Each new row is followed by what is left after taking away its nearest point in the smallest flat space through zero that holds the last named rows.

z_386, 4 rows:
-15.3 -46.7 17.0 7.0 3.0 16.6 26.3 -8.9

0.0 -1.1 -40.1 -10.6 -28.0 -10.9 -35.0 -22.0

-8.4 25.0 -32.1 -14.1 27.7 27.7 2.4 -19.7

-11.0 -22.0 1.6 -40.5 14.0 20.7 -2.6 4.7
New rows:
-20.3 -24.7 -2.8 -21.9 11.4 5.5 10.1 18.1 => -11.9 -2.1 -11.9 1.5 2.3 -8.5 6.0 12.8
-34.4 13.5 10.9 4.2 3.4 -22.3 -9.7 -16.5 => -36.1 8.7 14.9 -2.5 7.0 -18.6 -8.1 -13.4
62.9 7.4 19.0 -62.9 3.9 0.4 -20.1 -22.6 => 58.3 -1.4 21.0 -18.0 1.0 2.4 6.6 -42.5
36.5 -30.2 3.2 62.9 18.2 1.2 -27.4 -3.1 => 33.8 -23.6 -2.9 25.6 33.9 14.3 -38.4 5.1
44.2 -16.3 -1.7 19.3 -5.5 30.3 -4.9 7.4 => 44.6 -11.0 -5.7 10.8 -2.6 32.1 -9.8 8.8
29.9 30.7 28.9 46.7 -23.8 0.3 1.1 20.3 => 12.1 3.2 5.9 5.3 -14.9 28.2 -7.4 3.4

z_659:
-3.6 -8.6 27.2 -5.1 44.7 36.7 12.5 -13.2

5.1 -7.6 8.8 10.2 -48.1 42.4 -13.6 42.9

3.3 23.2 10.1 38.7 -5.7 28.0 0.4 -7.3

-11.6 -5.6 43.1 24.2 1.2 8.3 31.0 4.1
New rows:
2.6 17.9 -15.9 -6.4 -9.9 -49.3 13.2 -12.7 => 5.4 9.3 0.9 -8.2 -3.2 1.9 8.4 0.0
-31.9 -28.6 -43.2 9.6 17.7 31.2 5.9 8.0 => -35.9 -23.8 -39.3 22.1 7.7 10.5 15.8 6.1
-4.9 6.3 23.4 23.3 14.2 30.6 27.1 -1.7 => -0.3 2.2 -7.7 -0.6 1.0 2.8 10.1 3.8
-13.3 -14.2 -4.2 13.8 -29.6 19.1 -16.1 -11.0 => -17.0 -18.8 -2.1 4.2 -11.3 4.7 -8.1 -21.7
-10.6 33.6 10.2 27.4 8.5 24.3 8.4 3.2 => -11.8 15.4 -2.9 -4.5 5.7 0.4 3.9 13.0

z_59, 4 rows:
28.3 -24.2 -2.6 -5.6 1.0 17.9 -37.1 -8.7

-24.3 -20.3 24.9 -6.5 1.7 -7.1 -28.5 -27.8

5.3 1.5 -19.2 -26.9 58.0 -8.4 -6.6 -22.8

18.4 -5.5 23.5 3.1 8.4 -25.5 53.9 -14.5
New rows:
27.5 -17.8 29.0 13.7 -34.2 3.0 -8.3 25.3 => 3.1 0.7 11.2 -4.0 6.1 -8.7 -6.2 16.6
18.4 -30.6 4.7 23.3 -20.7 -24.3 1.4 -5.7 => -0.1 -11.7 -17.1 14.7 -2.1 -23.2 -5.0 0.8
-9.1 -32.2 -12.1 -4.4 6.0 -16.2 12.9 -20.5 => -8.8 -23.8 -23.3 1.5 -6.9 -5.6 8.1 -3.5
-18.9 34.8 -12.1 -32.1 19.9 27.1 -22.0 -29.8 => 3.9 25.0 8.4 -14.9 -10.1 24.8 5.5 -23.2
4.0 -12.8 -17.7 -33.9 6.7 29.2 -28.0 9.2 => -5.2 -8.8 3.0 -24.5 -4.2 11.0 8.8 7.3
-4.9 -4.1 -34.2 5.1 23.3 -23.2 30.5 -2.4 => -6.1 -20.1 -21.7 12.4 -2.7 -11.5 3.1 -2.7

z_20:
-2.3 55.8 12.5 -38.8 48.7 -8.3 55.3 24.7

-13.6 54.4 6.5 -2.3 10.8 21.9 29.3 -0.9

-15.9 21.1 -5.9 -6.9 -0.2 31.2 30.2 2.3

6.3 34.3 20.9 -5.1 18.6 22.8 42.0 17.4
New rows:
6.1 -28.9 -21.8 -26.8 9.9 -14.4 -16.9 -33.3 => 15.3 -3.5 0.6 -10.9 11.3 9.5 0.5 -28.2
-5.4 -34.0 8.5 -29.3 34.7 13.3 -24.9 -34.8 => -2.9 -13.0 20.5 -19.3 35.4 26.1 -16.8 -34.9
22.6 -12.1 31.1 -14.8 11.3 20.3 28.0 -29.4 => 9.3 -8.9 15.8 -17.0 6.6 5.2 8.3 -43.8
21.8 9.9 22.8 -24.0 -24.0 12.1 -18.4 -16.8 => 16.2 6.1 14.5 -37.0 -19.1 9.8 -10.5 -13.2
-13.7 25.3 -16.2 26.0 -1.8 35.2 -7.4 -20.2 => 4.6 -1.2 -10.6 7.2 17.0 7.2 -4.3 -1.5
34.6 5.5 -26.4 32.8 2.8 -32.6 -3.0 -0.5 => 22.9 6.2 -36.0 24.4 -0.2 -10.9 17.3 2.6

z_285 (4 x 8):
-12.3 33.1 -12.6 23.7 -23.9 -1.3 4.6 10.7

-73.4 14.0 -3.2 3.2 -31.7 7.7 54.8 -32.8

-38.4 -8.8 -12.4 27.6 -23.7 -29.0 37.9 -6.5

-1.6 -18.9 -27.2 -23.2 9.6 -29.6 63.7 17.8
New rows:
1.4 -10.0 25.0 -5.7 17.0 26.1 -8.2 0.4 => -2.8 -3.4 11.0 9.0 6.3 9.8 7.0 12.6
3.7 26.9 -57.1 -30.5 19.3 -12.0 -12.7 18.0 => -19.7 4.0 -37.8 -13.6 13.1 -13.8 -25.8 -10.7
6.6 4.4 10.0 -19.2 27.7 -6.4 -5.0 12.0 => -10.5 8.9 9.9 -1.7 13.7 -10.6 -2.7 6.0
12.3 8.4 12.5 -1.6 7.4 8.7 21.0 33.0 => -0.5 -2.4 23.6 9.2 3.0 8.8 11.5 17.2
-37.6 -4.7 23.1 8.5 -7.5 -13.1 -7.5 24.6 => -23.3 -1.3 21.1 -9.0 3.2 -5.7 -7.3 31.9
-24.6 3.7 -21.7 -5.0 37.8 -18.0 -17.6 36.1 => -39.4 4.0 -12.4 -4.5 33.5 -7.9 -21.3 20.8

z_799, 4 rows:
1.1 49.1 -17.5 18.1 13.4 -30.7 25.7 -48.1

8.9 15.5 -1.3 45.2 -18.4 -42.5 8.9 8.7

48.9 65.1 12.4 20.8 13.5 7.7 -36.7 -48.3

32.9 25.5 -34.3 11.2 -4.5 -24.2 37.0 -41.2
New rows:
1.0 28.6 -16.4 -0.2 30.2 9.8 -6.2 4.1 => 3.5 11.0 -19.5 3.2 18.2 5.0 -0.6 21.1
-2.2 15.8 -20.8 10.2 -7.0 6.8 27.5 -22.5 => -6.8 4.8 -3.4 10.9 -9.9 17.3 5.5 -0.8
5.6 14.2 51.3 -12.0 4.4 1.3 0.6 -4.7 => 9.8 1.7 36.6 -13.3 -4.3 -6.9 20.6 -2.2
-3.2 4.3 4.8 -4.3 -13.6 -4.1 7.5 -11.3 => -2.8 1.3 8.7 -5.0 -14.4 -0.4 1.9 -6.5
14.4 1.4 -0.8 24.8 -3.0 -51.3 -2.7 -21.7 => 3.2 -18.7 5.0 -5.7 6.2 -20.9 -13.0 -14.9

z_422 (4 x 8):
3.3 -28.4 40.7 -36.5 -9.3 -39.9 -17.1 -34.7

-6.9 5.3 11.1 13.1 -6.7 -33.7 -6.3 30.7

-19.6 -30.4 36.3 -51.0 -23.7 -31.6 -14.7 1.4

11.4 -2.9 17.1 3.7 20.3 -26.5 -8.6 -26.0
New rows:
-14.4 24.0 0.7 2.3 6.3 48.0 0.3 5.1 => -6.3 17.6 21.9 3.8 -3.5 12.9 -9.4 -2.5
-19.5 -7.5 -38.3 -1.6 5.3 1.0 9.5 -14.0 => -16.5 -9.2 -28.8 1.9 -3.4 -17.5 5.1 -11.4
-0.3 -7.9 24.1 -39.7 20.1 -19.3 -4.5 -7.6 => 11.9 7.6 2.0 -9.4 1.9 -1.0 5.5 5.1
-19.0 20.5 2.2 -1.3 -1.9 24.0 -4.2 -25.0 => -20.6 21.8 9.9 4.8 -7.8 4.6 -8.2 -12.4

z_681, 4 rows:
-3.4 17.7 24.9 68.2 -47.0 46.7 40.2 55.2

-5.2 25.0 17.9 43.3 -35.5 47.3 13.1 29.4

-14.7 4.0 25.5 27.0 -21.3 59.8 7.6 7.1

-29.0 42.8 -17.0 21.3 1.5 24.0 9.4 13.5
New rows:
-0.4 52.1 -42.0 -19.7 18.0 62.9 -16.5 7.1 => 28.1 -4.2 -23.0 -19.0 13.4 27.0 7.9 19.8
13.3 -9.2 -50.5 -12.2 44.5 -5.6 17.0 24.8 => 27.4 -9.2 -25.9 -7.3 18.2 26.0 -1.8 20.2
-16.7 44.5 17.5 -18.5 2.1 -23.6 21.7 24.7 => -11.0 20.4 36.1 -28.2 -0.3 -9.6 13.4 9.6

z_443 (4 x 8):
12.3 11.7 30.0 34.2 -17.2 29.8 38.2 12.2

16.2 20.8 -29.2 6.9 -37.2 0.0 3.6 -11.5

10.2 -17.7 -12.8 33.5 -49.1 0.3 -25.2 -20.0

-0.8 58.2 0.6 14.0 -16.7 -6.7 -6.3 -19.9
New rows:
-29.6 -0.8 -45.3 -3.8 -1.0 3.2 -8.6 -8.2 => -31.3 0.3 -19.0 11.5 4.3 15.7 4.6 -0.7
13.4 16.6 8.5 3.3 -8.4 -1.1 -2.5 -7.8 => 12.2 0.0 6.4 -4.9 -0.2 -1.6 -2.7 -2.3
-4.7 11.3 29.9 30.2 12.9 9.1 -7.1 -4.6 => 4.9 0.7 -5.2 6.1 7.8 3.8 -2.3 -1.0
6.4 -12.4 -1.0 -49.4 4.7 -26.8 -10.2 2.9 => 11.6 -1.2 19.8 -17.8 -14.7 -12.3 -0.3 0.7

z_507, 4 rows:
-13.0 -27.9 -25.1 -6.6 -4.3 -11.4 11.4 -55.9

-29.0 -17.4 -46.0 -18.1 -38.4 25.1 -9.7 -11.0

-3.3 -25.8 -47.6 -25.2 -15.9 29.8 -14.2 -24.5

14.3 10.6 -10.2 -20.2 -11.9 53.8 -14.6 -14.4
New rows:
4.8 -11.3 -9.7 31.8 -30.4 -19.7 33.9 -9.3 => 27.0 -6.3 -10.0 22.8 -20.8 2.7 20.5 3.9
0.6 12.3 -26.8 14.9 0.8 -7.4 -7.0 -1.8 => 4.4 18.6 -18.8 16.2 2.9 -4.3 -5.6 -4.3
16.9 -27.6 32.3 -20.8 -34.3 -16.9 35.3 -25.5 => 24.1 -27.1 24.1 -26.2 -33.9 -6.0 20.6 8.3
9.6 -3.0 27.6 33.1 -19.3 27.2 -1.4 3.6 => 9.0 -24.6 9.1 30.0 -12.2 12.1 -2.9 0.4
